There are 4 ways to turn a row about zero (a turn may also mirror it). The second row of each pair is the first, turned, with some noise. The first 36 pairs use one turn. New pairs use 2 turns, one after the other, and a turn may come again.
Known pairs, each followed by its turns in order:
15  -9  16  8  -36  -28  -25  15
47  -19  10  18  -6  -2  -25  5 -> (1)

9  12  2  -6  -16  -4  67  -14
5  10  7  62  19  26  -16  4 -> (3)

-27  31  16  35  2  12  -24  22
3  -20  -29  5  -8  49  12  17 -> (0)

24  -18  7  -23  6  -20  -5  7
2  -24  13  -1  29  -9  -18  -2 -> (2)

27  12  -1  -35  8  22  11  -17
-24  -3  -3  -18  4  -8  6  -58 -> (1)

-23  1  2  -2  22  -12  -4  24
-22  7  4  -23  -19  11  -16  3 -> (3)

-6  16  2  27  17  6  -15  4
5  9  20  -33  4  -11  0  2 -> (3)

-24  -3  10  44  -17  61  -10  19
24  35  -39  11  -31  -34  23  29 -> (1)

-6  -19  -34  4  -14  -36  27  3
1  -19  -20  -9  17  -28  38  23 -> (2)

-12  -15  -13  -6  -8  -36  33  12
-16  -31  -7  8  11  38  -11  24 -> (1)

3  -11  -11  -23  -48  -19  -32  -23
4  -3  40  35  30  -20  12  34 -> (0)

32  18  -14  -20  -20  7  -18  -6
23  5  20  8  2  -13  -20  33 -> (0)

-12  21  27  -8  -13  4  3  -23
6  28  -15  0  -3  7  -32  -20 -> (1)

5  10  15  -16  15  -10  -11  -7
15  -7  -14  -15  5  9  -17  -9 -> (3)

-25  43  14  -13  4  -7  -28  -14
29  17  0  -19  -22  -21  -37  -21 -> (3)

-32  -12  2  7  -12  25  23  27
-40  22  -14  -12  -5  16  19  6 -> (0)

-29  53  5  22  -13  25  -6  28
-41  35  2  -4  -36  17  12  -21 -> (2)

-12  -22  28  -23  -6  -51  22  -4
14  -11  -2  -15  19  55  -32  3 -> (1)

-16  -15  -2  -25  -13  -8  0  -34
23  8  8  -9  5  -38  -5  10 -> (2)

4  -21  34  -21  21  11  -10  36
2  16  34  -24  -17  31  15  -19 -> (0)

-13  9  10  -29  -15  -3  -7  13
-20  6  27  -16  9  -21  1  -7 -> (2)

17  -4  -4  -44  7  8  9  -25
22  -4  -49  11  4  8  -9  9 -> (3)

-7  17  32  1  -38  5  43  17
-27  -32  15  11  -41  -30  8  -20 -> (2)

38  20  -9  37  8  -14  16  6
-11  -6  25  -2  54  4  -6  -8 -> (3)

12  -20  9  -17  -14  40  -37  -16
7  22  24  9  -1  2  -54  22 -> (2)

5  17  -1  -44  -3  -79  -51  -3
15  -41  58  54  33  15  -23  -15 -> (0)

-17  9  -25  -25  -24  -2  -21  -31
15  -13  -12  18  -26  -42  -13  8 -> (3)

7  -6  -7  -7  -24  0  -8  5
-14  4  3  -2  1  -14  -11  16 -> (2)

7  34  16  50  2  -7  -24  22
17  -2  1  1  1  -51  -26  36 -> (1)

-17  27  18  -6  10  -12  -2  1
-7  -18  -2  21  -16  17  -6  -8 -> (0)

3  19  -4  -2  27  24  -11  0
-11  26  6  -6  12  -22  17  -8 -> (1)

-35  17  -15  -45  -11  6  -13  9
-10  26  30  -43  1  -15  6  1 -> (2)

36  13  -6  -14  19  -25  6  4
11  -10  13  -7  3  -9  -41  -13 -> (0)

31  -8  3  32  -4  16  -2  30
24  -24  -14  -10  -10  -34  17  16 -> (1)

-20  -15  35  8  25  -32  20  -5
-12  -30  0  -4  -9  6  17  -41 -> (0)

4  33  -1  -27  10  -11  -28  12
1  2  -22  -26  1  -13  -32  -28 -> (3)

New pairs, each followed by its turns in order:
77  18  15  -15  13  2  9  -8
47  40  17  8  19  -3  39  -4 -> (2) (0)

2  8  -41  -21  -6  -6  -25  11
0  14  14  -15  11  -43  1  22 -> (0) (1)

13  -16  8  11  46  37  -9  1
19  8  -20  -10  -19  -44  32  -17 -> (2) (1)

-7  10  40  15  -23  -3  -8  -4
-1  -19  -16  -23  15  -35  3  -22 -> (1) (3)

-19  26  -32  -10  -11  -3  6  14
-8  9  42  -19  -7  -2  -4  21 -> (1) (3)

4  -15  -26  -19  40  18  -13  -1
30  4  -3  6  38  -18  -19  -16 -> (0) (3)

23  4  -34  -23  -11  -30  -18  19
9  -18  -2  -35  -4  -5  46  -23 -> (1) (0)

-31  -16  1  23  -22  -9  39  0
2  2  -14  40  -5  -19  38  14 -> (1) (1)

33  -13  -14  6  -28  -1  -28  -33
2  -7  -3  31  -9  -45  -33  2 -> (1) (2)

-15  -3  1  11  -8  19  -4  -16
-14  -13  -14  -9  -8  2  14  10 -> (0) (2)

-57  -21  7  -7  -30  36  20  -1
-46  -36  -23  -15  -1  8  -15  49 -> (3) (0)

-6  -25  -34  23  16  40  -28  17
-29  57  0  -9  12  -11  8  -27 -> (2) (3)

20  35  -61  -19  12  -24  -24  -37
28  44  16  43  3  -3  -58  -20 -> (2) (0)

6  15  18  6  2  -8  42  -25
0  -3  -27  -9  -35  -30  -7  15 -> (1) (3)

-5  24  6  0  -27  -17  37  7
12  37  -5  3  20  14  6  36 -> (1) (2)

-40  -17  -8  7  3  -20  -2  -13
-16  -25  -12  -14  -8  -12  -35  -11 -> (2) (0)

-16  -13  40  1  -38  -5  7  7
-9  -5  -23  -9  33  -40  22  -2 -> (1) (3)

39  2  3  -41  58  25  -17  25
34  -9  -23  12  12  62  -45  19 -> (1) (3)

9  2  5  24  31  -15  -12  44
11  -23  5  -15  47  6  11  15 -> (1) (1)

46  -18  -1  -23  25  -31  11  -3
3  23  36  -7  -28  -20  33  -26 -> (1) (0)

33  13  26  16  8  -6  -7  7
22  10  0  5  -28  -23  -1  -20 -> (3) (0)

20  6  -34  8  16  -3  32  -12
19  10  -17  -16  0  38  3  -29 -> (3) (0)

32  -8  43  -22  6  17  -8  -6
-22  -19  46  -12  -17  -11  5  23 -> (0) (0)

4  25  -21  19  10  2  -27  -34
-32  -2  21  21  -1  -29  8  -16 -> (2) (1)

-28  -50  0  -10  3  10  -34  -7
-13  -18  -29  -20  -43  -24  -26  -7 -> (0) (0)

-7  0  17  22  -34  4  -30  22
17  -30  0  -30  32  5  -22  15 -> (1) (0)

-28  1  6  -27  11  -9  -33  10
-7  8  24  30  20  -12  -1  29 -> (3) (0)

-26  28  9  -1  -9  -33  -18  -3
16  5  -4  38  -17  17  4  26 -> (0) (2)

-22  62  -24  -8  -7  -7  -3  11
16  9  12  -55  -14  -31  7  -16 -> (2) (2)

-28  -16  -7  15  -4  0  8  2
-28  -1  0  -4  -22  7  7  10 -> (1) (2)

13  -35  10  -17  28  -2  -27  19
13  13  -21  4  28  45  0  -11 -> (1) (3)

10  9  26  -52  -17  -4  13  8
24  14  -35  12  15  -26  1  31 -> (3) (0)

1  -13  -39  0  -23  -24  8  25
-16  4  30  -7  -3  17  41  19 -> (1) (3)

34  -23  43  7  -28  -16  27  -1
41  -15  -15  21  -44  20  -13  19 -> (3) (2)

-34  29  13  -21  -21  -29  5  32
7  30  34  -15  -37  -8  37  21 -> (0) (3)

12  15  -7  28  -15  16  20  13
-5  0  11  30  21  2  26  -1 -> (0) (1)

-57  23  8  5  -16  11  4  -8
-11  10  -20  4  -37  -3  34  28 -> (0) (2)

1  12  29  -35  -34  -2  0  5
53  2  -21  -1  6  -20  1  3 -> (1) (0)

5  1  17  -24  24  -39  0  3
13  22  14  -8  10  8  -29  32 -> (3) (2)

70  1  -27  4  17  17  -24  -14
8  25  33  14  1  -26  64  -11 -> (2) (1)

-13  -32  11  1  -3  -24  2  33
-24  18  -2  9  -8  -5  38  15 -> (3) (0)

9  -3  7  -13  10  -33  6  -2
6  -17  -7  -10  10  19  0  23 -> (2) (3)

0  29  12  1  1  -27  -3  -17
-27  2  29  -5  -15  13  -8  -9 -> (2) (1)

-31  -33  -25  -17  21  -20  3  7
-17  13  -16  -1  32  51  -10  -11 -> (2) (3)

-14  -7  -5  6  0  -27  -3  -9
-6  -9  5  -1  23  8  -18  8 -> (2) (3)

30  -13  -10  5  16  21  -7  -46
-6  -38  -10  -9  29  31  15  13 -> (3) (2)

5  0  0  28  -37  -16  -5  18
-22  -7  -7  32  19  1  -6  23 -> (1) (2)

-12  3  28  4  -15  32  -44  46
-20  -52  20  -21  9  -34  -25  12 -> (1) (1)

-37  -6  33  -6  -1  -6  11  10
11  4  7  3  -41  -22  13  8 -> (0) (2)

-7  13  16  -33  -4  -12  36  18
21  2  22  1  -47  -12  3  -8 -> (0) (3)

9  10  27  -40  -9  -4  47  18
37  43  -14  14  8  -20  3  -23 -> (1) (0)

